There are 3 nested groupings, the coarsest first. Each group lies inside one group of the grouping before and may be the whole of it. The rows also spread widely along 8 directions, which tell nothing about the answers.
In the rows, zero is written as 128.
Some rows, each with its group in each grouping after it:
[ 90 178 111 108  77 139 111 135 101 115 130 128 106 201 155 176  98 130
 113 211  74  77 111 164 131]
dul deki Z217
[112 156 147  77  88 147 113 142  96 142  86 109  99 118 130 154 147 166
 160 128 104 136 114 113 110]
dul dev Z529
[148 145 101 150 107 108 109 128 137  90 140 158  92 182 161 142 102 114
 116 181 107  94 132 171 123]
dul pagif Z671
[ 90 142  82  82 139 106 170  91 164 149 163 133 107 106 116  95  57  76
  95  80 147  86 109 146 130]
dul deki Z352
[125 175 142 141 103 174  83 114 124  76  98 155  87  84 131 196 129 187
 104 174 162 138 145 129 148]
menip tosu Z34
[120 123 141 130 121  92 150 104 151 143 124  95 123 183 123  97 159 146
 136 117 124 151 106  88 115]
dul dev Z124
[ 99 145 153 117 160 162 104 137  77 169 159 163 113 133 116 134 156 141
  90 184 224 161 154 106 171]
dul Mim Z26
[120 133 122 126 182 136 124 103 126 144 166 158 130 114 119 130 147 124
  93 140 203 149 148 116 183]
menip tosu Z584
[158 146 142 130 111 111 102 150  96 132 104 141 101 196 176 166 176 148
 155 190 114 140 132 138 125]
dul Mim Z410
[137 173 105  61 124 130 104 139  78 151 126 159 120 123 184 215 125 103
 115 154 106  68 128 176 181]
dul deki Z960
[124  84 128 126 136 115 166 107 136 182 174  98 180 205 114 114 136 104
 131 106  64  98  86 111 168]
menip Zute Z270
[145 125 147 186 138 123 117  85 157 107 144 145 134 149 132 155 152 166
  81 148 169 137 127 102 177]
menip tosu Z218
[130 142  91 104 149 122 141 114 133 135 161 175  85  98 129 107  76  82
 103 117 174 104 147 168 118]
dul deki Z352
[116 154 140 117 103 193  92 170  77 111 109 138  79 158 113 128 129 154
 178 211  94 155 147 148  65]
menip tosu Z34
[ 98 143 128 144 106 143 122 143 127 118 131 133  64 176  96  67 102 143
 143 190 160 172 135 128  50]
dul Mim Z26
[186 110 130 129 140 109 136 117 163 119 101 138 107  79 130 114 148 134
 174  66 129 162 127 122  98]
menip tosu Z34
[ 99 131 110 129 127 105 150 102 142 166 179 124 156 192 124 137 109 101
  69 138 132  82  93 115 188]
dul Mim Z26
[139 113 139 158 181 113 121 120 117 142 164 165 107 156 132  80 160 122
 117 167 214 179 161 117 137]
dul pagif Z671
[179 128 156 117 153 139  98 146  98 132  96 149 110 109 156 154 196 158
 175 143 149 179 155 120 132]
menip tosu Z584
[136 149 130  84  93 117 121 145 112 132  91 115  95 150 160 154 138 138
 174 141  78 123 112 143  96]
dul deki Z217
[129 146 140 116 100 123 116 132 130 114  91  96 114 173 149 156 153 162
 176 161  71 137 104 115 111]
menip tosu Z218
[127 135 146  59 103 152 128 153  70 188 118 120 140 133 144 167 144 130
 148 116  75  92 105 129 149]
dul deki Z352
[132 107 164 145 137 112 136 133 106 163 130 117 117 207 129  69 182 149
 165 169 144 184 127  97  88]
dul deki Z960
[131 124 134 115 120 191 113 139  87 158 169 161 152 113  97 164 118 128
 105 134 108  89 127 138 166]
menip tosu Z34
[107 177  89  65 119 152 118 140 112 118 121 134  96 109 141 169  87  99
 148 151  84  89 128 170 123]
menip tosu Z34
[134 136 115 119 130 122 136 108 131 141 155 159 113 123 137 137 101 110
  89 117 151  94 128 148 151]
dul deki Z352

New rows. What belongs after each?
[140 129  92  90 183 122 132 155  99 150 158 151 103 168 142  88 127  66
 183 167 118 143 157 172  96]
menip tosu Z584
[170 130 159 106 118 111 122 133 134 142  77 131 100  87 143 145 171 164
 162  86 155 170 122 100 123]
dul Mim Z26
[106 143 127 124 126 130 132 100 119 148 168 143 147 159 135 161 123 128
  60 152 154  91 115 126 197]
dul deki Z217
[122 158 110  96  85 132 122 108 141 124 122 139 124  85 138 194  90 131
  92 100  98  60  93 139 182]
dul pagif Z671
[108 171 140  94 119 181  92 139  77 127 125 179  83  76 126 172 123 154
 103 173 186 134 159 148 141]
dul deki Z217
[128 155  85 105 120  44 156  99 189 101 105 101  85 182 182 117 106  96
 154 131  95 118 103 151  94]
dul deki Z217
[150 148 124 131 133 104 116 127 155 100  97 159  53 103 138 109 127 140
 146 134 194 182 153 137  80]
dul Mim Z26
[160 122 114 117 127 111 137 100 150 145 141 128 171 131 148 188 136 118
 101  84  91  73  94 125 204]
menip tosu Z584
[137 146 108 140 180 131 108 111 126 110 167 187 103 113 138 141 123 110
  92 164 202 134 169 155 163]
menip tosu Z218
[126 140 114 134 132 119 132  96 167 107 129 131 119 117 125 144 123 138
 110 121 144 126 119 118 153]
menip tosu Z584
[138 147  82 151 153  53 141  84 205  73 128 145  64 135 158  90  92 101
 119 131 181 144 135 150 107]
dul pagif Z671
[138  97 156 143 123 131 150 119 132 153 138 138 109 137  98  60 133 141
 141 105 155 161 126 103  81]
dul deki Z352
[174 145 157 146 119 147  84 147  97 103  90 144 101 156 165 172 182 169
 170 189 112 160 149 138 118]
menip tosu Z34
[ 79 135 126  59 122 127 167 110 119 196 146  94 155 138 118 132 117 113
 109  94 107  87  81 100 170]
dul deki Z352
[ 92 160 159 106 121 198  88 143  52 152 141 160 108 116 108 160 152 172
  93 183 184 141 152 116 159]
dul dev Z529
[178 109 132 152 137 116 129 120 160 112 116 146 101 117 121 102 147 142
 161 105 141 170 137 125  92]
menip tosu Z584
[120 127 106 105 177  83 142 116 126 158 159 133 121 178 156  96 140  82
 132 146 151 131 130 131 151]
dul pagif Z671
[143 142 139 133 105 196  90 122 114 100 125 183  97  53 107 192 104 171
  97 130 149 113 147 151 157]
menip Zute Z270
[131 158 163 114 121 131 109  98 134 116  83 139 100  68 148 180 172 192
 107 122 198 166 131  93 165]
dul deki Z217
[162 129 128  56 159 137 125 138  98 178 119 139 150  72 151 183 168 113
 155  77 117 118 123 125 188]
menip tosu Z584
[110 134  89 124 130 125 149 115 126 139 187 159 108 168 120  94  61  79
  92 146 133  79 129 170 116]
dul deki Z352
[159 111 171 157 153 105 128 108 122 148 127 143 124 161 152 115 191 162
 117 139 189 170 140  94 149]
dul deki Z352
[194 100 170 125 150 168 109 130 110 152 118 175 131  31 109 147 182 168
 142  67 181 172 151 103 153]
menip tosu Z584
[193 111 148  92 121 128 128 156  96 162  99 155 104  98 152 123 159 128
 188  84 105 141 135 141  92]
dul deki Z352
[140 114 178 180 106 114 123  83 148 135 130 121 164 153 132 165 184 197
  71 120 154 130  96  63 207]
dul pagif Z671
[131  98 151 187 112 151 134 104 122 153 188 165 144 165  79  89 120 149
  68 140 168 122 125 113 132]
dul deki Z960
[133 136 135 139 182 125 115 119 129 119 130 149  91 127 137 100 163 134
 142 164 199 198 166 118 119]
menip tosu Z34
[103 171 118 107  79 171 103 116 130  92 111 138  95 104 123 206  85 154
 111 156  83  79 114 157 153]
menip Zute Z270
[140  95 144 125 151 109 145 136 126 163 135 123 111 154 119  53 159 123
 179 116 138 180 127  99  86]
dul pagif Z671
[155 138 105  98 153 105 135 114 154 122 116 140 101  85 147 141 124 110
 154  92 134 129 129 140 132]
menip tosu Z218
[146 105 118 118 133  93 156 127 132 164 145 126 118 176 131  73 126  95
 162 116 103 133 114 136  84]
dul deki Z960
[110 144 137 105 104 111 140 127 128 134  96  95  90 179 144 106 132 145
 166 155 101 144 106 114  84]
dul deki Z352
[ 93 140  92  56 140 126 161 109 140 171 149 104 152 114 117 143 103  89
 127  88  95  85  92 123 174]
menip tosu Z584
[179 113 111  97 140 118 127 151  90 163 158 168 130 148 148 136 137  85
 138 107 100  93 143 165 133]
dul dev Z124
[108 143  92  92 114  97 162  85 187 130 121  88 141 128 129 150 101 112
 126  82  77  87  76 118 157]
menip tosu Z584
[198 115 126 131 131  65 145 105 153 136 117 143 127 148 187 152 151 114
 130  84 110 105 115 138 154]
dul deki Z352
[ 95 177  83 113 148  96 131  91 156 100 146 120 121 180 166 170 110 103
  93 185 126  93 116 146 186]
menip tosu Z584
[130 114 135 159 127 114 130 133 121 153 164 136 128 227 123 101 138 122
 114 179 139 134 120 120 126]
dul Mim Z26
[110 162 110 108  71 171 108 118 118 114 142 163 119  87 115 195  66 137
  70 131 108  47 110 159 173]
dul pagif Z671
[127 117  98  81 190  99 170  95 154 176 160 119 153 103 125 113 130  78
 129  61 138 119 108 112 174]
menip tosu Z34
[175 142 115 143 161 108 114 100 159  93 125 170 103  86 156 159 144 131
 111 120 187 147 154 141 161]
menip tosu Z584
[159 153 135  73 136 106 110 141  98 164 102 135 129 124 190 212 176 126
 132 122 125 108 117 128 198]
dul Mim Z26
[141 122 107 133 113  52 160  77 202 121 123 103 140 148 154 137 119 116
 111  70 101  92  76 109 164]
dul pagif Z671
[132 148  95  73 114 113 129 148 118 131 119 132  90 137 155 124  99  89
 172 134  75 100 118 167  97]
dul pagif Z671
[126 156 172 115 125 138  96 129  86 135  95 128 110 139 158 175 198 185
 126 165 170 168 141  94 162]
dul dev Z529
[153 145 143 112 133 144 101 132 101 126 117 170  92  86 135 155 156 153
 116 124 180 147 157 133 136]
dul dev Z124
[ 52 197 119  65  97 134 121 103 145 106  77  94  79  78 129 170 107 169
 123 144 149 130  99 102 148]
dul pagif Z671
[ 99 144 113 114 158 116 141 108 126 143 161 146  94 149 131  93 105 105
 102 156 186 132 142 135 128]
dul deki Z352
[151 156 102  83 102 126 123 127 120 132 117 156 105  91 155 179  99 112
 123 105 101  73 115 171 137]
dul deki Z960
[119 117 149 165 121 131 132  89 168 119 132 141 110  92  91 101 129 172
  91 101 197 159 117  82 138]
dul pagif Z671
[ 68 151 102  86 110 109 164  82 163 146 141  94 132 125 109 135  90 122
  84  82 124  88  80 100 164]
dul dev Z529
[164 146 147 129  90 144 105 127 117 111  98 162  91  98 151 173 129 166
 114 127 137 119 135 143 127]
dul deki Z352
[ 77 152 100 114 107 152 136 110 105 155 202 147 149 185 118 156  73  98
  46 174 118  45 108 153 186]
dul deki Z217
[124 113 143 114 111 127 144 127 127 176 139 121 138 146 106 119 135 135
 124 101 126 124  99  97 140]
dul Mim Z26
[153 123 150 135 149  86 130 105 125 151 134 130 145 181 177 154 190 139
 111 142 152 140 122 106 181]
dul deki Z217
[129 133  91 142 158 138 133 111 152 105 168 172  89 112 102  84  83  95
 117 137 170 140 155 156 102]
menip tosu Z34
[153 155  82 105 181  81 120 138 121 111 139 145 100 201 200 141 144  71
 164 194 114 126 154 180 131]
menip tosu Z584
[162 114 148 138 167 123 126 123 136 130 110 139 102 108 127  97 174 144
 172 116 169 201 150 105 103]
menip tosu Z34
[ 86 123  99 143 139 135 148  99 150 127 188 134 121 187  98 101  75 100
  96 163 117 101 118 146 136]
menip Zute Z270
[148 154 130 109 128 102 121 112 158 115  86 140  81  76 146 155 138 151
 129 101 181 157 127 118 134]
dul Mim Z26
[ 73 156  79  77 137  94 170  87 166 145 158 113 117 131 127 115  69  83
  95 104 133  87  97 136 148]
dul deki Z217
[204  74 147 179 163 119 129 123 133 141 158 168 143 155 125  97 176 129
 140 113 152 166 149 121 128]
menip tosu Z584
[118 141 142  66 112 147 140 118 125 162 102 129 107  40 114 140 119 144
 132  60 149 125 110 107 136]
dul deki Z352
[108 143 168 110 138 129 126 115 106 157 110 119 113 138 141 134 175 166
 127 144 175 164 127  86 148]
dul deki Z352
[129 120 152 143  93  95 144 123 129 141 117  91 132 248 158 119 157 147
 148 168  72 123  93 109 111]
dul deki Z352
[ 98 175 102  67 107 116 125 116 151 112  89 119  82  76 146 162  96 129
 137 114 121 109 107 136 135]
dul pagif Z671
[204 125 146  99 103 108 114 152  95 149  91 147 125 143 193 185 170 130
 168 108  66  98 121 153 136]
dul deki Z352
[111 152 147  93  57 140 131 131 124 129  79  94 106 139 130 161 127 173
 152 131  69 118  88 114 102]
dul deki Z217
[166 137 105 125 166  41 138 114 137 132 130 127 113 234 224 131 164  84
 146 167 113 118 131 157 145]
dul deki Z352
[109 151  88  59  97 153 138 149 105 149 144 142  97 107 106 126  67  89
 141 104  78  75 120 170  90]
dul dev Z124
[150 116 132 135 192  62 146 109 159 132 113 101 110 187 167  84 191 122
 187 142 154 200 131  98 113]
menip tosu Z218
[ 74 180 130  71  76 134 135 104 136 132  90  91 113 111 140 189 108 160
 110 121 101  84  80 109 159]
dul deki Z352
[144 122 112 191 131 114 120 114 144  96 165 144 119 232 139 110 120 115
 117 197 107 125 137 152 115]
menip tosu Z34
[ 99 152  94  87 178 104 134 119 119 145 158 146  87 140 141  97 117  81
 122 145 185 145 152 147 127]
dul dev Z529
[155 161 122  71 137 102 111 154  85 136  93 138  85 161 207 164 158 112
 177 169 104 127 144 165 119]
dul deki Z352
[143  97 171 142 108 139 130 138  85 178 151 127 159 207 126 119 174 151
 129 152 101 132 110 104 136]
dul deki Z217
[169 142 124 136 149 124  98 148 107 123 131 187  76 134 154 131 141 119
 132 167 188 155 168 161 115]
dul Mim Z26
[ 86 168 157 167  92 142 104 100 125  97 121 128 100 190 140 159 135 194
  74 219 168 133 123 105 149]
dul deki Z352
[105 169 127  79  88 122 130 114 124 135  98 108 117 134 166 194 119 143
 115 131  92  77  94 130 166]
dul deki Z352
[172 112 159 134 105 126 128 124 112 151 119 145 132 134 142 151 156 151
 122 102 119 118 119 120 141]
dul deki Z352
[157 113 168 130  72 204  98 143  74 158 141 174 142  77  85 176 132 179
  85  90 127  98 129 120 154]
dul dev Z529
[131 114 143 150 102 159 130 128 156 107 110 129  82 103  69  70 109 171
 168 116 131 174 127 110  41]
menip tosu Z218
[156 115 160 175 159 129 108 134 103 131 140 138 125 204 143 110 197 153
 150 194 153 186 153 106 124]
menip tosu Z34
[ 51 164 130 114 124 142 140  90 135 137 145 122 100 130 105 118 100 149
  75 161 194 128 120 102 146]
dul deki Z352
[164 148 143 128 109 127  98 120 116 116 101 154 108 105 160 186 156 165
 111 117 148 127 136 129 159]
dul dev Z529
[149 152 101 164 142 111 115  80 169  81 145 166 119 120 153 179 110 124
  64 143 166 100 138 148 188]
menip tosu Z34
[ 54 137 149 113 129 113 165  77 154 161 133  78 130 157 106  99 136 159
  96 126 172 145  89  60 151]
dul deki Z352
[ 89 143 110  85 149 134 145 117 117 160 162 142 111 117 113 105 101 103
 107 130 170 126 129 131 138]
dul deki Z217
[162 124 161 118 114 176  92 172  73 155 118 174  93 104 113 138 150 158
 148 146 157 155 153 134 105]
dul Mim Z26
[108 169 105 108 106  87 139  93 168 106 109 112 100 148 161 152 105 130
 111 136 125 109 101 134 138]
dul deki Z217
[231  99 134 125 135 104 111 149 108 143 120 155 148 155 189 184 178 112
 174 105  56 103 128 160 153]
menip tosu Z218
[124 134 135 114 104 136 131 140 113 134 118 134  87 156 126 101 119 139
 152 153 117 139 126 135  78]
dul deki Z352
[ 63 174  93  18 113 162 135 149  77 170 145 124 107 119 126 147  79  85
 137 152  91  78 108 163 126]
dul deki Z217
[182 122 101 167 165  76 129  93 176  97 146 157 120 161 165 136 140 107
 111 131 152 130 141 145 154]
menip tosu Z584
